The first 7 rows are patterns. Each new row is the sum of 2 different patterns, raised or lowered, with some noise. Before adding, each is slid sideways (what falls off one end comes back at the other), maybe read backwards, and multiplied by a number that may be negative. Names go in the order of the patterns.
In the rows, 128 means zero.
Some rows, each with the names of its patterns after it:
[ 91 116 144 133 135 121 120 116 122 141 129 146 122 137 110 148 135 117
  95 112 138 131 143 116 120 148 145 111 125 123 164 142 107 131] -> faneb
[136 126 137 105 133 144 127 137 143 120  99 147 133 140 148 129 108 123
  95 143 116  96 121 127 107 137 139 135 120  99 158 136  98 154] -> beva
[123 123 118 155 122 147 147 115 195 124 130 100 105 144 159 116 170 103
 139 143 128 114 113  96 121 121 174 135 134 150 144 130 145 175] -> laga
[102 129 150 101 127 109 125 147 143 115 138 148 132 110 159 129 119 100
 123 138 149 112 121  94 151  99  98 149  88 110 174 162 132 127] -> mebat
[142 118 154 142 166  96 112  98 183 139  91  94 124 132 156 116 124 128
 133 117 140  93 127 165 122 131 124 103 130  98  89 126 169 146] -> vetu
[128 124 103 134 149 108 139 142 139  96 142 137 124 118 107 116 163 158
  99 161 123 149 136 134 111 141 124 150 135 130 114 103 143 169] -> mavat
[131 106 149 131 122  92 133 115 113 163 115 140 125 147 129 158 130 135
 107 123 146 180 122 102 140  98 167 146 103 116 128 111 122 129] -> Sobi

New rows, each followed by the names of its patterns:
[156 227 215 177 170 134 185 187 159 169 174 164 205 184 139 184 185 177
 183 190 197 199 163 140 164 175 167 146 141 159 187 168 212 108] -> mebat vetu
[ 42 126 118 142  64  97 101  97  55 109  51 123 137  83  84 130 117  90
 101  35 103 115  91 100 104  70 116 121  70 128 111 133 114 106] -> vetu Sobi
[ 85 138 149 165 104 116 143  91 106 132 130 117 105 139 158 160 144 115
  77 148 118 148 106 139 134 126 125 130 116 150 101 148 181  89] -> beva mavat
[143 105 162 144 140 136 124 133 153 145 129 159 150 161 129 164 138 118
 116 148 127 181 123 119 164 130 175 173 100 125 157 131 134 152] -> beva Sobi
[119  66 125 143  78 145 102  35  67  97 114 106  85  79 122  84 108  85
  93 106 115  84  67 107 103  77  83 104 105 105  89  85 114  96] -> faneb mebat
[129 120 156 123 117 125 122 134 137 170 114 128  99 159 122 118 111 100
 166 127 139  95 103 149 156 100 148 101 166 145 103 120  81  91] -> faneb laga
[125 149 116 173 123 179 175 193 100 141 216 167 140 114 104 146 148 156
 153 129 175 170 175 125 128 118 149 165 200 160 203 165 100 152] -> laga vetu
[135 137 103 127  93 133 161 137 136 142 126 129 101 147 127 112 132 157
 115 140 145  76 130 116 148 126 114  64 140 124 161 105  99  60] -> vetu Sobi
[ 93 120  96  71  86 116  80 130  62  60 121  99  77 114  32 100  72  93
 107  71  91  93  98  80  75  96  94  88  87  94  70  99  90 117] -> laga mebat
[ 95  95  99  92  86 119  96  96  99  92 115 119  90  81  92  72 125 105
  76  77 113  89  93  83  81 110  89 101 118  79  74 103 109  95] -> faneb beva
[129 138 103 176 159 157 112 172 158 115 179 158  78 121 137 137 142 145
 110 159 165 150 149 116 136 157 148 120 141 145 103 149 178 168] -> mebat Sobi
[ 46 112 115 174 126  88  85 120 101 104 107 121  84 159 113  79  78 111
 100 118 140 125 151 109  95  99 127 118  94  81  81 153 168 134] -> vetu Sobi
[ 88  23  50  63  89  96  72  51  89 100  67 118  53  79  96  90  82  73
  60  95  46  45  96 107  73 117  59 126 102  84  37  65  65 127] -> vetu Sobi
[122 130 125 122  91 108 104 110 146 126 112 108 117  95 124 157 115 136
 100  80 142 114 108 128 110 115 117 105 129 114 135 157 134 107] -> faneb beva
[103 102 157 144 173 130 137 126 125 158  99 153 142 148 155 120 129 144
 127 148 130 138 162 164 143 159 131 153 115 121 130 139 130 145] -> faneb laga
[106  92 128 113 127 103 123 121 126  87 122 107 139 145 121  76 140 125
 117  95  93  97 108 102  81  81 107 152 134 107  99 121 124 106] -> vetu Sobi
[147 126 171 147 143 125 152 118 137 131 162 156 146 159 113 104 183 123
 158 153  89 122 138 141 124 135 121 129 123 137 138 149 114 150] -> faneb Sobi
[ 80  72  98  96  62 102  69  55  95 122  94  93  83  63 130  80  62  99
 105  70  79 102 105  89  67 102 115  85 111  90  90  91  63  95] -> beva mavat
[111 161 110 112 117 144 125 166 104 146 146 141 133 137 142 108 183 154
 101 118 140 125 149 153 107 136 111 131 120 116 125 139 101 141] -> laga mebat
[ 83  86 177 141 108 138 130 110 116 169  97 124 124 135 152 124 110 122
 143 106 120  96 146  92 125 150 152 114 135  78 151 150  93 142] -> beva Sobi
[133 117 111 135 153 120 118 148 134 119 113 120 133 132 110 121 104 155
 101  82 140  85 121 183 149 125 119 120 133 139 102 135 118 131] -> faneb mebat
[153 160 131 124 163 148 155 165 148 104 136 166 110 192 115 111 169 156
 177 203 130 112 165 141 104 164 124 169 129 176 166 115 139 128] -> mebat Sobi
[154 166 163 132 141 144 145 160 159 152 130 160 163 172 152 147 170 164
 128 190 152 150 160 124 155 171 165 150 167 149 134 157 156 153] -> beva Sobi
[147 118  96 176  90  56 113  93  87 103 140 120 154  91  78 136 136 107
 118 133 116 134 131 129  87  70 126 143 109 109  67 158 132 171] -> mebat vetu
[115 121 124 165  75  80 120  88  78 115  63 100  88 144 115 105  97 108
 104 142 117 103 121 102 107 113 127 111  81 136  81 121  94  71] -> laga mebat
[130 162 131 167 175 164 122 154 114 155 154  84 153 148 161 177 155 139
 158 106 193 151 121 175 170 164 185 143 166 139 154 161 151 140] -> beva laga
[180 112 117 147 103 136 126 133 122 141 142 150  75 115 168 129 134 110
 115 160 151 137 147 116 122 172 142 111 153 139 114 159 134 159] -> beva vetu
[ 91  96 106  82 120 149  86 107 103 142 130  99  87 133 116 141  82 108
 123 103 151 113  88  84 124 116 139 110  82 125 107 130 116 112] -> faneb mebat
[ 98  92 107 120 108 125 102 149 115 118 123 122 116 136  92  74  98 119
 149  72 108 129 100 101 123  98 116  99  90 114 107 114 104 104] -> faneb beva
[140 186 165 168 121 132 172 140 164 112 103 148 188 100 202 145  97 192
 175 173 132 130 145 201 151 138 113 182 126 122 166 160 134  98] -> mebat mavat
[129 147 178 210 124 167 158 177 166 175 134 186 173 178 137 146 130 136
 158 185 130 171 138 179 143 124 189 189 171 119 149 165 152 144] -> vetu mavat
[123 138  84 139 193 168 131 173 131 123 135 106 154 146 117 171 108 124
 138 138 126 121 126 161 157 110  86 181 135 157  89 105 106 155] -> beva vetu
[ 93 157 126 166 122 120 137 184 133 203  83 129 120 177 128  86  73 121
 122 201 132 135 153 157 125 157 140 124 160 119 159 123 124 153] -> laga vetu
[101 126  98  96  96 120  94 113 100 114 114  92 112 114 118  96  95  91
 114  85 114 121 110  90 111 103  89 105 110  94 137 114  63 125] -> faneb mavat
[178 103 130 137 173 140 123 109 122 131 159 145 116 128 157 106 135 111
 128 168 127 126 133 116 125 117 130 117 155 139 125 131 162 146] -> beva vetu
[144 116  98 142 113 160 133 111 129 145 140 164 105 135 123 139 135 167
 125 149 106 155 170 142  91 128 149 122 144 105 146 149 128 115] -> beva mavat
[ 73  87 130 122 105  94 121  70 119 117 117  96 114  93 128  84 131 103
 132 162 101 135 123  64  83 114 123 141  91  90 117 115 118 123] -> faneb mebat
[124  93 137 134 126 128 156  87  99  58 110  87  88 118 125  73 158 107
 147 121  67 107 116  85 192 103 125 134  87 143 112 104 112 164] -> beva laga
[124 127 171 160 128 139 165 133 159 113 142 185 121 184 176 117 137 145
 156 161 143 155 128 126 122 161 114 162 118 139 167 186 165 150] -> faneb beva
[143 165 159 145 145 152 159 185 150 141 155 158 152 159 165 156 153 132
 178 163 160 172 149 140 197 181 142 170 135 166 157 144 163 170] -> beva mavat
[161  66  50 139 126 138  52  91  73  86  78 104  41 104 117 134 121 138
 116 118  85  65 118 145  92 127 105  82 118 115  86 118  84 137] -> beva vetu
[142 149 162 140 146 154 114 130 140 181 140 165 140  72 150 105 154 153
 135 110 120 147 180 135 111 106 147 176 111 136  91 128 181 132] -> faneb Sobi
[ 63 103  43  64  51  99  91 109  68  76 100 124  68  98 131  92  70  90
 117  73  78  92  47 144  78  66  63  70 123 143  56  80  85  68] -> laga mebat
[100 142 121 121  47 116 104  70  83 106 119  74 101 105 119  84 126  89
  98 115  52 119 119 130 149  74  96 141  63 112  94  91 110 130] -> laga mavat
[113 124 100  69 137  76 103 136  94  99 100 128 169  93  80 156  93  63
 162  85 117  90 107 107  97  65 128 112 121  83 110 107 112 119] -> beva mebat
[ 98 112 122 121 139 121 119 153  95 126 126 157 132 111 111 110 107 145
 131  74 126  82 147 152 118 119 138  83 110 133 135 106 152 129] -> beva Sobi
[ 95 105  95  82 152  97 100 101  63 127  89 104 102 108  62 119  96 131
 102  64  40 101 105 110 130  52  76 124  95  94 132  95 101  86] -> beva Sobi
[167 194 170 174 168 138 148 165 173 150 150 167 188 164 151 132 163 183
 174 140 136 157 164 174 157 128 139 187 184 167 166 139 158 143] -> faneb vetu
[105 129  76 100 102  84  85 130 109  76  85  70 108 128  82  78  65 166
 108 131  93 128 122 161 109  79  59 101  96 138 100  81 149  81] -> vetu Sobi
[105 126 129 158 120 133  54 140  93 104 128 119 143 120 105  93 129 120
 129  84 112 136  92 130 144 159 139 141 136 103 120 151 109 136] -> laga Sobi
[ 83 100  81  82  31  88 105  83 100  53  74 124 100  80  93 104  91 108
  98  83 101  83 145  92  74  87  53 101  89  91  59 104  58  95] -> mebat Sobi
[100 104 120 113 139 113 121 134 125 112 142 133 129 124  92 126 119  90
 117 115 113 114 131  95 107 151 121 112 106  93 165 117  75 142] -> faneb beva
[114 141 134 124 118 116 119 117 159 112 125 100 133 133 145 105 106  97
 130 108 107 147  88  86 156 133 133 145 110 120 126 115 134 111] -> faneb mebat
[157 191 163 133 111 104 159 115 129 116 144 135 176 127 104 153 136 122
 180 133 152 149 128 100 127 113 136  87 138  74 139 161 130  64] -> mebat vetu
[ 82  87 105  56 116 111  66  99 122 140 130 103  89  82 106 129  71 115
 127  75 106 124  72  82  82 108 113  88  96  77 112 121 126 104] -> laga mebat
[106 140 123 141  81 100 120 119  83 100  87 107  75 153 117 107 117 109
  98 141 168  81 124  91 140 104 126 112  99 163 114 109  82  77] -> laga mavat
[113 137 100  85 126  73 127 127 139 122 158 120 106  80 107  94 180  66
  91 111 174 131 143  53 148 117 142 119  58 102 126  99  76 109] -> laga vetu
[ 76 107  81 153  96  73  87  88 122 147 175  84 100 115 129 134 106 118
  99 110 153 112 106 130 170 113 111 155  86 123  82 120 106 136] -> mebat Sobi
[147 169 103 160 113 116 167 198 159 163  92 179 145 157 135 117 140 184
 162  94 118 144 139 147 138 145 115 159 150 182 144 161 170 134] -> laga vetu
[184 200 189 145 170 207 239 167 188 180 168 178 198 172 198 167 195 175
 182 181 164 205 209 189 163 182 189 194 136 176 200 194 169 179] -> faneb mavat
[ 99 176 148 152 143  88 126 133 115 155 125 141 122 113 114 158 129 121
  91 131 142  82 146 153 163 113 156 141 121 112 124  94 178 140] -> laga mavat
[131 123 101  85 118  77 107 114  82  75  64 120 147  82  76  77 133 131
 113 103 128 125 127 110  85  79  94  81  93 117 103 119 106  82] -> mebat vetu
[119 162 131 183 134 135 104 137 121 211 105  88 153 140 182 158 111 122
 173 118 117 133 163 105 152 172 133 112 101 113 152 181 132 142] -> mavat Sobi
[166 174 141 156 153 147 101 141 122 141  96 139  86 192 126 130 110 155
 179 172 133 123 150 138 132 130 157 133 127 191 145 116 108 133] -> vetu mavat
[ 22  62  73  75  81  77  48 128  76  53  82  60  68 106  63  85 100  89
  10  58  61  99  50  49  25 111  87 122   6  85 130  90 101  83] -> mebat vetu
[222 212 136 184 128 172 182 139 144 150 152 183 177 147 154 158 169 168
 182 155 132 138 167 147 181 152 158 105 190 139 132 168 110 136] -> mebat mavat
[168 139 162 134 131 120 145 153  99 131 100 117 174 188 121 111  71 153
 143 110 127 126 140 132 136 118 110 129 128 120 155 141  58 123] -> laga mavat
[ 89 132  69  95 117  75 104 118 109  59 116 101 113 107 102  71  80  89
 140  68  82  74  98 126 121 104  91  99  82 149 109  85 120 117] -> beva Sobi
[162 129 131 142 134 127 156 127 140 112 132 124 105 115 161 135 113 141
 147 118 125 133 154 175 156 125 192 168 113 193 142  77  96 138] -> beva mebat
[129  82 100 108 135  86 115  89 119 131 111 120 103  77 107  64  89 111
 129 128 120 124 156 105 120  93  78  66 172  98  70  73 118 117] -> mebat vetu
[137  99  85 147 124 126 140 130 121 122 109 147 111 133 172 130 119 144
 119 141 104  90 122 149 127 159 132 135 131 151  96 110 121 155] -> beva vetu
[137 129 130 173 160 140 143 121 126 159 153 160 139 157 120 158 175 136
 142 129 147 128 170 131 141 124 135 143 159 160 116 136 159 179] -> faneb mavat
